The first 4 rows are patterns. Each new row is the sum of 2 different patterns, raised or lowered, with some noise. Before adding, each is slid sideways (what falls off one end comes back at the other), maybe read backwards, and multiplied by a number that may be negative. Names go in the order of the patterns.
In the rows, 128 means zero.
Some rows, each with the names of its patterns after it:
[125 173 131 173 107 152 134 115 115 123 146 169 101 116 127 103 143 171
 145 130 132 123 128 118  91 125 125 134 172  93 134 126 127 130  94 111
 119 106 151]
C
[127 135 134 137 120 125 147 128 120 129 173 130 106 124 173 136 118 144
 131 122 121 125 116 133 131 134 128 135  94 127 109 153 156 144 109 107
 129 145 119]
K
[131 124 128 118 137 123 103 135 117 126 124 135 123 114 153 140 125 141
 153 137 128 149 127 141 127 131 124 117 124 127 137 125  89 131 147 149
 157 138 112]
V
[140 100 121 132 140 123 146 118 134 126 127 133 103 137 126 126 114  93
 143 144 124 139 131 122 132 124 137 106  84  92 169 129 173 129 148 107
 106  98 152]
P

New rows, each followed by the names of its patterns:
[122 128 105 108 128 140 145 119 120 145 154 110 153 114 107 157 140 120
 127 121 138 152 110 151 139 158  93 149 127 120  81 101 136 128 112 135
 106 156 130]
C K
[112 140 120 145 147 142 157 161 162 142 150 117 161 116 157 166 116 150
 138 167 161 166 148 147 111  74 139 135 136 157 148 150 142 112 178 164
 116 149 132]
C P
[125 135 117 130 127 135 115 124 152 118 122 116 134 133 140 126 103  96
 130 112 106 117 127 101 123 110 122 123 135 127 131 148 114 116 156 143
 109 102 101]
K V
[ 95 102 135  72 136 110 117 116  90  91 111 116 131 122 161 122 153  99
 152  99  91 104  98 109 147  89  84 115  79 132 154 135 126 120 111 107
 107 113 110]
C V
[156 121 124 156 170 120 114 164 150 129 123 139 125 155 121 139 155 149
 149 110 121 155 150 193 121 125 138 127 132 153 138 147 135 156 164 176
  98 104 105]
K P
[157 152 154 108 122 167 138 101 125 154 134 165 136 124 137 126 158 118
 143 132 128 172 112 118 137 129 127 129 149 147 124 165 194 175  95 149
  91 143 115]
V P
[ 79 152 107 129 122 140 122 130 121 128 131 133 137 153 134 120 112 113
 170 126 132 124 146 157 145 137 145 114 119  92 118  86 153 127 116 124
 162 150 128]
C P
[124 136 141 178 100 127 128 111 145 147 151 131 131 116 104 133 113 125
 139 139 162 106 133 135 111  98  74 150 126 147 150 144 151 117 143 133
 159 114 114]
C P
[166 147 175 126 147 115 116 121  99 135 131 129 149  97 172 139 136 146
  92 114 135 121 132 137 144 172 142 121 152 139  87 168 125 127 110 131
 148 168 101]
C P
[145 123  89 125 114 124 118 128 128 123 154 114 125 122 138 150 132 111
 139 101 105 123 132 140 116 134 169 156  85 119  80 128 109 132 143 156
 103  88 147]
K P
[148 140 117 117 120 129 137 143 109 103 124  89 131 138 109 113 127 107
  98 130 108 113 125 129 158  96 149 127 113 133 103 116 114 125 126  94
 129 106 145]
C V
[116 141 136 138 112  87 153 125 119 175 127  96 117 120 145 129 129 137
 154 139 117 128  85 152 130 152 121 109 179 159 151 131 110  97  92  93
 122 179 128]
C P
[153 120 105 102 178 117 167 149 145 123 120 120 142 159 149 156 163 152
  99 149 141 143 134 129 139 125 144 151 137 151 115 160 177 149 145 155
 160 128 132]
V P
[120 121 149 150 112 135 159 137 141 148 132 132 138 147 117 111 143 123
 114 120 116 128 146 123 144 136 134 145 136 141 114 114 147 157 121 143
 113 137 136]
V P
[124 124  91 126 102  65  95 104 109 101 116 140 157 126 114  75  67 148
 104 108 101 104 142 122 126 127 104 111  77 124  80 125  97 122 109 116
 120  89  71]
C V
[143 143 125 141 156 138 136 143 144 167 151 113 129 101 129 122 151 144
 122 123 141 164 158 138 115 139 120 139 123 141 131 112 153 121 133 131
 146 148 114]
V P
[149 148 136 167 141 103 174 181 148 124 171 165 153 152 153 169 143 149
 143 145 157 138 159 168 140 140 143 146 190 161 170 148 149 146 143 156
 158 137 165]
K V
[107  84 105  92 106 128 129  78  82 117 103 139  96  98  60  93  72 140
 121 142  96 129  95 118  85  86  94  70  90 125 109 105  83 119 123  95
  99  82  90]
C P
[115  83 124 106 119  92  73  98 119 120 109  90 123 105 107 106  96  97
 115 105  90 100  95  83 106 145 111  95  82  92  83 108 108 114 105 117
 109 102 111]
K P
[129 135 140 149 175 147 132 127 127 127 126 156 150 126 148 167 170 114
 125 122 137 144 152 169 150 111 116 140 143 131 125 144 101 170 135 137
 135 112 152]
C P
[124 161 143 142 142 134 168 161 130 148 124 133  90 130 108 140 124 128
 150 147 146 134 113 159 142 142 183 126  96 113 120 130 154 138 150 166
 149 135 139]
C V
[138 110 112 125 144 155 161 143 111 117 142 138 127 151 121  95 131 124
 128 133 138 134 138 154 143 127 123 169 137 134 152 131 159 139 139 140
 114 132 112]
C V
[130 141  80 147 128 122 141 122  88 116 127 116 114 134 127 114 131 148
 116  41 154 127 124 107 125 162 130 125 136 103 135  68 120 103 160  87
  90 111 154]
C K
[124 137 121 125 111  91 112 136 132 127 105 104 130 145 155 138 106 113
 131  99 113 107 121  90 142 118 132 139 130 120 113 142 152  98 130 146
 133 144 148]
C V
[129 136 127 123 146 116 128 121 147 135 138 118 132 154 140 151 116 124
  92 127  93 156 162 147 123 135 108 132 117 132 144 125 109 143 138 138
 125 122 150]
K P
[156 146 164 142 120 121 136 141 157 152 151 147 127 156 155 144 138 137
 152 124 143 136 127 140 142 137 136 168 142 127 138 158 157 158 163 152
 136 154 144]
K V
[110 104  97  76 118 129 118  56  87  62  96  65 111 116 117  47  84 130
 102  62  79 105  70 100  93  99  96  97 111  84  91  95 100 142  82  92
  81  68  81]
K P
[107 107 103  72  79 114 116 127 142  69 111 102 103 100  85  88  84  93
 115 101 134 111 134  81 138 118  93 103 117 124 134  98  95 111  86 118
 134 110 102]
C V
[126 120 113 136 118 103 152 143 127  95 119 162 127  96 124 131 123 111
 135 123 126 140 144 118 106 147 138 167 115 139  77 105  87 167 173 144
 109 138 125]
K P
[133 123 123 139 157 122 150 153 128 102 158 151 111 107 111 144 121 169
 129 176  92  56 110 153 142 156 130 120 143 122 144 136 103 111 107 133
 129 102 130]
V P
[129 121 103 122 126 129 134 147  81 118  81 110  92 110 117 127 101  98
  88 114 122 121 137 107  99 108 105 108  96 130  97  86 116 107 126  96
 105 105  88]
V P
[109 116 107  83  83  83 101 135 113 101 112 112 121  90 103  97 111 126
  97  95  84  83 105 103  95  87 124 117  95 108 121 118  94 130 140  99
 101 105 138]
K V
[120 147 140 134 131 102 158 135 133 142 140 140 138 139 146 124 124 107
 131 104 149 114 138 139 148 139 118  94 158 153 120 139 115 115 124 154
 133 156 116]
C P
[153 117  89 162 170 127 108 125 136 146 103 167 124 172 126 152 107 123
  91  95 116 141 142 143  83 156 134 135 119  92 123 130 127 125 126 154
 167 136 106]
C K
[132 175 122 128 118 103 139 134 130 132 130 140 121 139 130  75 131 124
 124  66 135 122 124 115 134 136 110 103 133 133 135 124 119 124 135 112
  99 106 144]
C K
[143 162 125 142 161 125 162 115 136 128 140 167 115 122 141 121 107 117
 112 107 148 123 142 145 118 136 141 142 130 136 162 141  95 111  85 127
 140 142 143]
C V
[152 164 144 118 107 150 182 151  99 138 102 140 108 145 166 156 106 123
 195 138 108 118 178 125 130 142 136 127 121 149 114 138 136 148 158 127
  88 135 104]
K P
[138 116 164 130 148 104 111 114 135 154 125 117 138 136 123 118 137 146
 132 122 145 145 131 105 129 159 134  94 123 136 115 128 141 136 113 143
 138 141 141]
K V
[111 134 117  97 134 177 156 134 124 133 133 120 100 124 135 138 154 105
 140 129 104 132 119 121  99 110 155 120 165 138 171 118 158 134 121 119
 128 142 184]
C K
[134 135 137 139 145 127 140 137 130 131 110 143 140 122 136 141 129 128
 142 144 123 119 122 162 134 171 140 142 132 127 125 147 151 119 119 128
 134 134 165]
V P
[113 136 144 108 124 143 139 119 141 133 118 118 128 125 107 122 128 107
 112 110 127 132 118 132 116 126 144 134 141 113  74 102 154 124 147 117
 132 114 110]
V P
[139 113 127 138 110 119 131 103 153 116 107 100 120 185 126 109 122 130
 111  94  87 107 144 116 119 152  83  83 105 141 150 132  80 132  49 120
  77 124  98]
C K
[139 125 134 127 142 157 162 134 141  74 139 115 148 149 130 148 154 138
 144 107 127 100 131  78 149 118 126 106 141 154 121  62 148 150 121 151
 122 101 121]
C K
[147 101 116 109 125 166 173  91 119  80 114 100 131 117 144  97 111 166
 106 118 108 122 103 109 105 115 106 127 140 135 123 144 120 162 109  98
 115 105 125]
C P
[129 118 135 127 127 138 121 134 133 122 124 141 144 108 107 117 131 116
 140 125 117 125 120 126 132 131 137 131 126 115 135 144 104 121 128 113
 100 134 130]
K V
[136 117  80 127 146 122  81 122 121 101 118 121 125 116 132 101 112 117
 114 112 149 120 129  99 104 112 144 138  98 100 131 118 109 107 107 127
 120 105 116]
K V
[147 139 132 137 163 138 107 158 167 140 110 152 134 121 142 139 143 131
 155 112 132 140 130 132 163 141 140 125 137 143 170 159 104 121 154 138
 128 124 126]
K V
[124 104  82  97  95 102 124  84 105 112  66 113 116 118 101 106  95 102
  82  64  92  94 107 148  62 108 123  95  88  69 110  91  74 119 106 137
  97 144  83]
C K
[114  96 124 137 129 109 147 129 121 124 131 151 125 103 129 139 142 118
 101 109 139 143 186 145 102 123  97 122 126 143 148 152 110 106 154 126
  87 123 150]
K P
[133 118 150 155 132 148 145 111  94 140 155 137  90 127 147 121 141 140
 156 138 151 147 142 128 143 144 158 134 157 112 109 116 157 140 132 126
 138 137 128]
K V
[105 151 106 103  83  94  76 106 114  83  90 106 118 103 124 100 108 101
 100 109  75 129 104 112  78  56 111 129 110 115 100 103 109  96 110  79
  66  69 136]
K P
[112  84 103 118 109 130 123 134 149 130  97 116  72 169 139 135 108 104
 148 147 122 137 109 128  95 114  85 151 103 110 131 166 127  92  86 176
 137 114 152]
C K
